There are 4 ways to turn a row about zero (a turn may also mirror it). The second row of each pair is the first, turned, with some noise. The first 36 pairs use one turn. New pairs use 3 turns, one after the other, and a turn may come again.
Some pairs, each with its turns in order after it:
[ 3.92  0.16 -0.35 -0.52  1.48 -0.93 -1.13 -0.70]
[ 0.90  1.41 -0.11 -1.32  0.54  2.99  2.51 -0.23] | vonir

[-1.11 -0.06 -0.92  5.97  0.31  0.57  0.54  1.07]
[ 0.43  1.93  0.94  0.68 -2.24  2.45 -2.31 -3.84] | beko

[ 1.83 -0.78  0.98 -0.61  1.33  1.15  1.19 -4.05]
[ 1.84 -2.68  0.25  1.57  2.72  0.27 -2.51 -0.38] | tinal

[-1.76 -5.87 -1.00  1.16 -0.45  4.22  3.98 -2.61]
[ 4.34 -5.97 -3.56  1.39  0.78  1.23  2.62 -1.53] | tinal

[-3.86 -5.11  0.11 -5.91  2.14 -1.02 -5.01 -3.80]
[-3.61  0.39 -5.34 -1.15 -1.79 -6.11 -0.95  6.01] | beko

[-5.07 -0.27 -2.53 -0.23 -0.80  0.32 -3.13 -4.94]
[-0.36  2.57 -3.23 -0.57 -3.65  1.03 -2.59  5.15] | beko

[ 0.83 -0.96  1.52  1.91 -0.93 -5.50 -0.33  0.22]
[-0.92  0.82  5.18  1.08 -0.33  2.02  1.81  1.96] | tinal

[-0.70 -0.02 -1.60  1.01 -5.97  1.40 -1.42  0.63]
[ 1.98 -3.42 -0.30  0.82 -0.24 -1.35 -2.73  4.40] | Meno

[-0.12 -2.90 -1.45  2.96  1.75 -1.56  1.16 -1.94]
[ 1.47  4.48  0.35 -0.52 -1.96  0.16  0.24  1.34] | Meno

[-1.13  0.10  4.48 -0.63 -0.51 -1.54  0.68  2.09]
[-2.36 -1.09 -0.75  3.19 -1.96 -1.97  1.43 -1.81] | Meno

[ 0.32 -0.08  1.49 -0.11  0.54  0.76  0.01 -1.85]
[ 0.97  0.11  1.51  0.68  0.01  0.98  1.37 -0.71] | Meno

[-0.71 -2.70  2.48 -0.56 -0.92 -2.30  5.97 -1.12]
[-3.56 -0.34 -4.07  0.98  2.02  1.17 -4.31 -2.05] | vonir

[-1.62 -0.93  0.79  0.31 -1.89 -0.82  3.24  1.32]
[-2.64 -0.37 -1.15  2.43 -0.23 -0.08 -2.94 -0.41] | vonir

[-3.52 -5.97 -3.75  3.68 -3.38  1.69 -0.06  2.14]
[ 1.64 -1.95 -3.84  1.78 -4.59  3.29  6.24 -0.46] | tinal

[-5.93  1.65 -1.08  1.75  0.45  1.30 -0.28 -0.09]
[-3.81 -0.10 -0.19  0.26 -0.16  2.46  1.05  4.72] | Meno

[-0.66 -0.01 -0.07 -0.27 -1.32 -0.81  5.17 -1.63]
[-0.60 -2.64  3.36  2.30 -1.23  1.47 -0.68  1.67] | beko

[ 1.18 -1.70  0.27 -0.05  0.95  2.83 -1.80  0.40]
[ 1.03 -1.32 -2.16 -1.60 -1.13 -1.47  0.58 -1.76] | beko

[-0.76 -1.63 -2.80 -5.97 -0.41  0.61 -2.33  0.50]
[-2.99 -0.61 -2.25 -3.34  0.12 -1.40  2.91  3.58] | beko

[ 0.32  5.97  5.97  0.86  0.11 -5.97 -2.37  1.65]
[-4.82  4.33  7.96 -3.10  0.44  0.54 -1.58 -0.81] | tinal

[ 0.59 -0.42 -2.99 -0.46 -1.55 -1.41  0.02 -0.50]
[ 0.92  1.82 -0.92  1.30  0.25  0.87  1.03  2.43] | tinal

[-0.01  4.47 -0.69  0.10  0.81 -0.47  0.44  0.25]
[ 0.53 -3.05  1.05  1.84  0.88  0.95  2.49 -0.78] | vonir

[ 3.45  0.47 -0.80  0.07 -0.02 -3.36  0.57  0.58]
[ 0.92  2.23 -0.31 -0.03  1.73 -2.95 -1.92 -2.10] | Meno

[ 0.18  3.18  2.67  0.96  2.36  4.88 -1.04  1.09]
[ 1.83  0.84  4.70  0.70  2.24 -2.83  1.59 -2.70] | vonir

[ 0.66 -0.12  4.29  1.76 -0.61  0.50 -1.15  0.91]
[-0.50 -0.79  2.93 -0.89 -2.04  0.82 -1.01 -2.85] | tinal

[ 2.18  0.02 -5.97  0.26 -0.20  0.36  0.00 -1.68]
[ 0.90  0.45 -3.88  2.02  0.23  1.09 -0.90  4.71] | tinal

[-0.51  0.57 -5.97  1.58 -0.84 -0.12 -0.71  1.25]
[ 3.16 -1.34  0.11  2.33 -4.06  1.83  0.05  1.59] | vonir

[-2.48 -2.12 -1.76  2.15 -2.62  0.14 -2.75 -0.03]
[ 1.14 -0.41  0.88 -0.87 -2.73 -1.76 -2.15  3.78] | vonir

[ 5.04 -0.82  0.19  2.19 -3.47 -0.42  0.37  0.41]
[-1.79  2.25  2.77 -0.34 -0.58  5.01 -1.51  1.08] | vonir

[ 0.70 -0.05 -2.58  0.36  0.49 -0.44 -0.98 -1.84]
[-0.51  0.11 -1.36  2.19  0.85  1.08 -0.76  2.00] | tinal

[ 1.89 -1.63 -3.68  1.62 -0.80  5.97  1.03  3.26]
[ 3.05  3.48  3.19  2.57 -4.48  0.49 -1.95 -2.73] | vonir

[ 4.63 -0.84  4.56  2.19 -3.79 -2.65 -0.48 -1.02]
[ 3.67 -0.16  1.62  5.87 -0.89 -4.03 -1.81 -2.04] | Meno

[-0.56  2.63  1.29 -0.51  0.13  2.63  3.53  2.88]
[-4.68 -2.48  2.71 -0.97 -0.97 -0.01 -0.99 -1.35] | Meno

[ 0.63 -5.97 -0.01 -0.43  2.76 -1.25  4.44  1.14]
[-5.33 -3.49  1.82  2.63 -1.87 -2.62  0.15 -2.50] | beko

[-0.22  0.06 -0.43 -2.88 -0.32  1.43  3.06 -0.52]
[-0.67 -1.60  1.91 -2.87 -0.16 -1.20  1.79 -0.08] | Meno

[-1.59 -1.26 -2.74 -2.35  0.96 -2.98 -1.57  5.97]
[-5.75  2.94  0.63 -3.49  2.09 -0.88  1.48 -0.99] | beko

[ 0.01  0.09 -0.90 -1.86 -0.82 -4.10  2.86 -1.35]
[-2.22 -0.39  2.72  2.95  0.97  0.48  1.02  3.18] | beko

New pairs. What belongs after each?
[-1.89 -0.45  1.08  1.45  1.48  0.52  0.41 -2.02]
[-2.00  0.16  1.46 -0.43 -1.61  1.68  1.39 -0.04] | vonir tinal tinal

[-0.65  2.42 -0.44 -1.61  1.18  0.14  0.13 -0.49]
[-1.08 -1.01  0.20  1.09 -0.66 -1.18  0.62 -2.40] | vonir tinal beko

[ 3.26 -3.19  1.49 -0.08 -0.56  2.69 -0.77 -5.97]
[ 1.70  2.03  3.72  3.97 -3.78 -0.37 -3.58 -2.06] | Meno tinal tinal

[-0.11  1.40 -4.94 -0.25  0.56 -0.27  4.16  5.33]
[ 0.18  0.53 -0.32  2.78  2.36  5.50 -5.41  1.50] | Meno tinal beko

[-0.31  0.95  1.54 -1.48  3.43 -1.40  2.77  1.64]
[ 1.06 -1.01 -1.86  0.15  1.74 -1.20 -4.25  1.75] | beko tinal vonir

[-0.24  0.68 -0.44 -5.97  4.74  1.24 -3.76  0.14]
[-1.06 -1.01  2.59 -0.92 -2.30 -6.96 -1.40  2.18] | vonir tinal tinal

[ 1.18 -1.61 -4.17 -0.18  0.83  0.82  1.71 -0.02]
[-3.91  1.55  0.37  1.93 -1.95 -1.11 -0.20 -0.21] | beko Meno vonir

[-1.78 -3.69  3.31 -2.13 -0.14  2.03 -0.91 -0.98]
[-0.47 -3.82 -0.61  1.02 -3.89 -1.15 -0.63 -2.13] | tinal tinal tinal

[ 1.29 -0.83 -0.20  1.65  0.11 -0.29 -0.18 -1.35]
[-1.05 -0.59  1.33  0.16  0.72  0.10  1.55  0.90] | tinal vonir vonir

[ 0.37  0.14 -1.27 -0.22 -4.95 -1.55 -0.39  3.96]
[-0.11 -3.05  2.96  0.26  3.25  1.08  3.18 -2.23] | beko Meno tinal

[-1.19 -1.99 -1.66 -0.44 -0.30  0.26  0.78 -1.90]
[-0.88  1.21 -0.52  1.08 -1.95 -0.36 -0.37  2.18] | beko Meno vonir

[-1.09  0.13 -2.45 -0.66  1.37 -4.91  0.29  2.06]
[-0.82  5.32 -0.74  0.73 -1.24 -0.87 -0.19 -2.54] | vonir Meno tinal

[ 1.68 -1.05  3.46 -2.68 -0.43  0.29 -2.30 -0.01]
[-0.28 -1.55 -3.80  1.87  1.13 -2.04 -1.12 -1.04] | vonir Meno vonir

[ 0.88  0.76 -2.35 -0.60 -0.66 -0.10  2.72  4.29]
[-1.00 -2.10 -1.69  3.65 -1.73  0.67 -2.43 -0.95] | vonir Meno Meno

[-1.87 -1.80  5.97 -5.97  1.23  2.89  0.09  0.85]
[-5.22 -0.34  2.59 -2.85  3.28  0.52  5.53  1.93] | beko beko tinal

[ 2.77 -0.60  3.82 -0.40  0.35  3.13  0.00 -0.73]
[-2.70  1.94  2.55 -0.37  2.04  2.69 -1.55 -0.08] | Meno Meno vonir

[ 1.70 -5.97  1.22  1.09  0.87  0.84  1.55  1.11]
[ 1.37 -1.29  1.07 -4.04 -2.96 -2.90 -1.10  2.75] | Meno vonir beko

[-4.59 -3.50  0.16 -0.70  2.22 -0.14  1.60  3.28]
[ 1.73  1.45 -0.33  2.66 -1.54  4.71  3.43 -1.73] | Meno vonir tinal

[ 0.68 -1.32 -1.12 -0.89 -1.29  0.99  1.81 -2.78]
[ 2.98 -1.73 -0.62 -0.18  1.52  1.69  0.67 -0.60] | tinal vonir beko

[ 0.41 -1.37  0.37 -1.72  0.05 -1.25 -5.97  0.76]
[-0.70 -2.49  2.28 -0.74  1.14 -3.67  0.50 -3.96] | vonir beko tinal

[ 0.40 -0.10  0.19  0.12 -4.61 -0.05  5.97  2.83]
[ 4.29  2.27 -0.17  1.15  1.21 -2.17  5.86 -1.34] | tinal Meno Meno

[-1.39 -0.21 -0.93  0.89 -0.57 -0.60  0.39  0.59]
[ 0.24  1.19 -0.15 -1.44  1.20 -0.13  0.43  0.43] | Meno tinal tinal

[-0.59  1.39  1.45  0.31  0.10  2.33  2.56 -4.32]
[-2.12 -1.87  0.56 -1.33  1.31 -0.17 -4.53  1.62] | Meno Meno vonir

[ 4.39 -1.58 -1.01  0.30  1.52  5.60  1.51  0.18]
[ 2.92  1.41  0.32 -1.90 -0.79  0.85 -5.17 -3.92] | vonir beko Meno

[ 0.77  1.18 -3.63  0.42 -1.32 -1.65  2.25 -0.88]
[ 2.60  2.52 -0.90  2.54  0.76 -1.81 -1.37 -0.10] | beko vonir beko

[-2.14 -1.20  0.22  2.72  0.47 -0.08 -0.65 -5.97]
[-5.74 -0.15  1.42  2.00  0.64  2.43 -0.82  1.62] | vonir beko beko

[ 0.34  3.30 -0.44  1.24 -3.08 -0.52 -0.55 -0.52]
[ 0.58 -2.58 -1.30  2.32 -0.23 -1.64  0.98 -2.24] | tinal Meno tinal

[-0.18 -1.17 -2.76  1.21  0.18 -0.12 -2.48  0.70]
[ 2.67  0.14  0.10  0.19 -2.37 -0.76  0.94  0.83] | beko vonir Meno

[-1.56  0.43  0.72  0.40  5.19  2.08 -0.58  3.79]
[-0.14  1.94  0.77 -2.47 -0.42 -1.56  3.32  5.06] | tinal Meno tinal

[-5.97 -3.06 -1.98  0.14  0.77  5.97  0.27  0.52]
[-1.21  2.54  0.65  4.43 -3.67 -5.07  0.63 -4.13] | vonir vonir vonir

[ 4.22  1.90 -1.00  0.05 -0.79 -2.88 -0.11  0.85]
[ 3.58 -0.02 -1.12 -3.74  0.92 -1.78  1.49  0.31] | vonir tinal Meno

[ 0.79 -0.78 -0.05 -0.35  0.39  1.96  1.52  1.38]
[ 1.16  2.25  1.34  0.06 -0.90  0.60 -0.54 -1.29] | beko tinal Meno

[ 1.65  4.62 -3.42  0.81 -2.36  0.79  4.19 -0.26]
[ 4.77 -1.04  3.18 -0.74 -1.44 -1.45  3.81 -3.19] | vonir Meno beko

[-3.18  0.81  0.77  0.68 -0.69  1.84  2.39 -0.53]
[-0.53  3.92  0.25  0.75 -0.09 -0.08 -2.47  0.39] | Meno vonir beko

[ 0.21  2.35  0.88 -0.61  3.56  0.24 -0.36 -0.29]
[ 0.00  0.32  1.48  1.08 -0.43  1.50 -3.90  0.27] | tinal tinal beko

[ 0.00 -3.27  5.97 -0.57 -0.35 -2.75 -0.42 -0.54]
[-5.01  2.68 -1.31 -1.23  1.82 -1.15  2.63  2.48] | vonir tinal Meno

[ 2.75 -2.01 -1.49 -0.56 -2.50 -0.34 -3.01 -2.25]
[ 0.47 -3.90 -1.03 -0.70  2.48  1.14  0.63  2.82] | Meno beko tinal

[-0.68 -0.50  4.27  1.17 -1.10  0.06  1.62 -0.03]
[-3.84 -1.27 -1.00 -1.51  0.02  1.33  1.17 -1.43] | beko vonir Meno

[-1.88 -0.88 -5.41  5.97 -0.31 -0.98 -0.51 -1.26]
[-1.20 -5.78 -3.26  0.21  4.26  0.51 -0.11  2.81] | Meno beko beko

[-0.01 -3.69 -1.29 -5.97  5.97 -5.84  1.12  0.71]
[ 0.62 -5.07  2.73 -1.71 -0.61 -7.23  3.16  4.70] | beko beko vonir

[ 0.69  2.99 -1.70 -0.77 -1.19 -1.24 -2.25  2.01]
[-0.52  0.32 -0.79 -0.73 -0.31 -3.93 -2.52 -1.09] | tinal beko tinal

[-0.32  0.89  5.97  1.11 -2.21  0.65 -0.08  3.05]
[ 2.51  1.84 -4.37  3.34  2.20  0.73  0.71  2.63] | vonir vonir vonir

[-0.58  1.21 -0.84 -0.12 -1.80 -0.03  0.37 -1.17]
[ 1.07 -0.71  0.30  1.95 -1.21  0.63  0.61 -0.39] | vonir tinal beko

[-0.57  0.01 -1.06 -1.93  0.63  1.10  0.07  0.99]
[-0.56 -0.29 -1.68 -0.73 -1.39 -1.13  0.46  0.72] | Meno beko Meno

